The groups are shells around one centre, one inside the other: the same stretched ball of 4 dimensions in 8 sizes.
In the rows, zero is written as 128.
Known rows, each followed by its group:
[145  90 162 108 140  43 182 139 125 124 130 143 161 150 109 139  91 122
  99 152  89 128 133]
q128
[146  91 148 114 147  44 166 116 126 136 124 139 159 131 109 147 100 122
 110 149 103 124 145]
q971
[126 182 126 157  99 192  93 124 124 119 116 134  99 131 133 117 176 112
 148 135 173 147  88]
q658
[138  78 167 100 149  47 190 142 125 130 143 132 164 142 109 138  72 123
  94 136  70 117 141]
q745
[111 199  78 162  92 244  50 134 133 111 109 128  77 127 161 106 205 142
 167 118 201 148 101]
q697
[145 101 178 120 143  60 177 112 120 142 136 133 156 127  97 144  91  98
 106 144  95 123 124]
q658
[127 112 161 123 141 119 152 115 122 146 148 114 138 110 110 133  94 106
 118 113  99 114 129]
q678
[134 207 101 179  91 202  57  94 126 123  91 143  86 119 136 124 219 109
 171 150 221 158  86]
q258
[141 110 187 124 140  81 174 109 117 145 142 127 150 121  94 140  90  88
 109 136  95 122 115]
q745
[130 140  87 137 123 133  94 119 135 123 106 137 118 126 143 131 164 148
 146 138 165 136 140]
q658
[140 160 161 152 113 138 127 104 118 133 120 137 120 125 108 132 149  89
 134 147 151 142  89]
q658
[127 171 156 153 106 180 117 122 120 127 130 128 109 127 119 119 150  95
 136 130 149 140  83]
q745
[110 167 134 141 105 213 108 152 125 116 141 117 101 135 139 105 144 121
 135 108 137 134  94]
q396
[104 172 103 144 107 233  81 143 130 119 135 112  91 123 152 105 159 136
 150  99 156 131 110]
q745
[130 121 148 118 122 112 154 159 126 112 133 137 136 156 127 121 114 130
 110 137 106 134 115]
q128
[104 159  88 130 103 213  90 179 136  97 129 125  97 152 166  99 158 164
 139 109 147 137 116]
q258
[125 100 174 113 146 108 171 127 122 144 159 111 146 117 107 131  73 106
 107 109  76 109 130]
q396
[134 191 153 164  93 184 106 119 119 119 114 140 101 136 119 118 176  90
 143 147 173 154  67]
q258
[145 131 200 136 127  94 172 108 114 140 138 134 143 128  89 137 105  73
 111 147 107 132  90]
q258
[144 155 120 146 109 116 113 123 128 113  98 154 122 147 129 131 172 125
 137 165 169 153 106]
q128
[107 132 103 117 120 176 115 173 135 108 139 120 115 146 155 107 128 160
 126 106 119 126 132]
q678
[135  89 186 109 149  72 189 126 120 144 154 120 158 125  98 138  66 100
  98 124  69 112 129]
q396
[114 145 106 135 124 182  97 125 130 132 133 114 110 112 141 120 141 136
 144 105 143 123 131]
q971
[121 162  95 142 107 177  89 141 132 111 113 135 104 139 150 116 171 144
 145 130 166 142 116]
q971
[113 197 117 165  97 241  71 119 125 126 124 119  83 115 140 110 182 111
 160 112 182 141  87]
q697
[114 139 168 127 121 174 146 150 121 126 157 112 121 132 122 112 104 107
 117 105  99 123  99]
q697
[114 155  85 139 116 191  81 134 134 120 121 122 102 123 153 116 163 150
 150 113 162 131 131]
q971
[135 184 103 167 105 176  72  92 127 130  97 139  99 114 133 130 197 115
 164 145 202 148 104]
q396
[153  99 171 122 144  39 174 101 121 142 124 141 160 126  95 151 101  99
 110 157 106 127 129]
q678
[153 171 143 168 113 124 104  69 119 143  97 146 118 110 105 145 179  84
 151 164 187 149  95]
q697
[123  68 135  91 158  73 171 146 132 134 151 116 158 128 126 134  66 147
 102 110  67 104 169]
q678
[119 109  78 116 142 127 105 129 138 130 124 121 128 117 150 130 130 166
 137 113 132 117 170]
q128

New rows, each followed by its group:
[162 108 167 129 137  25 169  96 120 137 108 155 160 135  93 155 120  97
 113 177 124 138 122]
q697
[123 192 120 165  98 213  78 113 124 125 115 129  91 120 134 116 185 108
 157 128 185 146  87]
q745
[118 186 139 161 103 220  91 113 121 132 131 118  94 113 127 115 165  97
 151 115 166 138  84]
q697
[132  77 182 102 157  68 191 123 121 150 160 113 162 116  99 140  54 106
  97 114  59 104 143]
q697
[141  86 148 106 145  48 173 134 128 128 130 138 159 141 114 141  92 131
 104 145  92 123 145]
q658
[134 165 120 147 102 151 106 136 127 109 107 147 111 148 136 121 173 126
 139 151 167 151  98]
q396
[122  82 179  98 149  93 190 151 123 136 167 111 155 132 110 126  53 117
  93 107  52 106 135]
q697
[147 137 149 145 128  95 132  88 122 142 113 139 135 115 106 145 141  97
 134 153 147 135 116]
q971
[150 126 135 139 133  76 131  89 125 141 107 143 140 118 110 149 141 110
 133 157 148 135 129]
q658
[108 104 141 101 133 144 157 179 130 116 160 113 134 146 138 110  83 146
 105  99  75 114 134]
q128
[113 174  76 150 106 213  63 130 134 117 113 125  91 122 158 113 185 148
 160 116 183 138 121]
q745
[140 133 159 141 134 111 137  87 120 150 129 126 134 105 103 142 124  91
 131 135 132 126 117]
q745
[112 166 112 140 105 204  97 153 130 111 128 124 100 139 148 107 157 137
 141 115 151 138 105]
q658
[143 142 118 145 125 111 110  94 127 136 105 140 126 117 121 141 158 118
 143 150 164 138 127]
q971
[127 154 153 141 113 159 129 132 122 124 133 128 118 134 121 120 136 106
 128 130 133 136  95]
q971
[129 164 155 154 115 170 115 102 120 139 130 123 112 112 114 127 146  90
 141 126 149 134  93]
q745
[137 127 166 135 134 111 147 100 119 146 135 124 137 112 103 138 113  93
 124 131 119 124 116]
q658
[127 155 169 145 118 163 133 114 118 138 140 120 118 117 110 124 127  88
 130 122 129 130  91]
q396
[125  97  81 109 144  97 119 135 140 125 120 129 138 128 147 134 124 170
 130 124 125 119 174]
q128
[113 160  97 146 120 203  79 114 131 135 128 113 100 104 144 120 159 133
 155 104 162 126 127]
q128
[149 174 153 164 107 133 113  88 118 133 103 147 117 124 106 137 174  84
 144 163 177 152  83]
q396
[137 149 185 142 115 132 152 121 116 131 135 133 128 134 102 127 123  83
 119 141 122 138  83]
q697
[120  93 156 101 140 105 173 164 127 123 156 119 147 144 124 121  74 134
  99 113  70 114 135]
q745
[154 120 178 134 131  61 167 102 118 138 120 145 150 131  94 146 117  89
 114 162 120 136 108]
q745
[147 153 116 153 120 112 101  85 126 135  96 145 122 116 119 144 173 112
 149 159 180 144 120]
q745
[139 115 118 120 127  81 138 140 132 114 112 148 140 151 131 133 134 144
 120 153 130 137 135]
q396
[105 182 123 148  99 241  91 152 126 114 139 115  89 132 147 100 158 124
 145 103 152 136  89]
q697
[148 170 153 158 104 129 121 107 120 123 104 151 119 138 111 133 170  92
 137 166 169 154  82]
q128
[119 195  73 162  93 220  51 128 133 109  99 136  83 131 158 112 210 144
 167 132 207 152 105]
q697
[ 97 127  79 117 131 199  94 155 138 123 145 103 108 118 163 109 126 169
 139  82 124 111 156]
q697
[158  86 169 119 154  15 178  85 122 152 122 141 169 116  89 161  94  98
 110 159 104 122 143]
q697
[ 93 141  83 117 115 219  96 187 138 103 145 110 101 144 171  96 134 175
 133  87 123 123 135]
q258
[141 138 190 142 128 115 156  96 114 148 137 127 135 114  92 138 113  73
 121 137 118 129  95]
q697
[130 109 168 122 144 108 158 108 121 150 149 115 143 107 105 137  89  99
 116 116  95 112 129]
q396
[140  88 129 109 147  54 158 127 131 130 125 137 155 134 121 142 102 138
 112 142 104 122 155]
q971
[ 95 160  65 134 113 239  65 157 139 113 133 109  88 123 173 101 163 170
 155  87 158 125 137]
q258
[127 181 128 153  95 184 101 141 125 107 113 141 101 148 136 113 176 118
 141 143 169 153  83]
q697
[114 189  67 159  99 227  48 126 135 115 105 128  83 122 162 112 203 149
 169 120 201 144 115]
q697
[133 155 168 146 115 148 135 115 118 133 132 129 121 125 109 127 135  89
 129 135 135 136  89]
q678
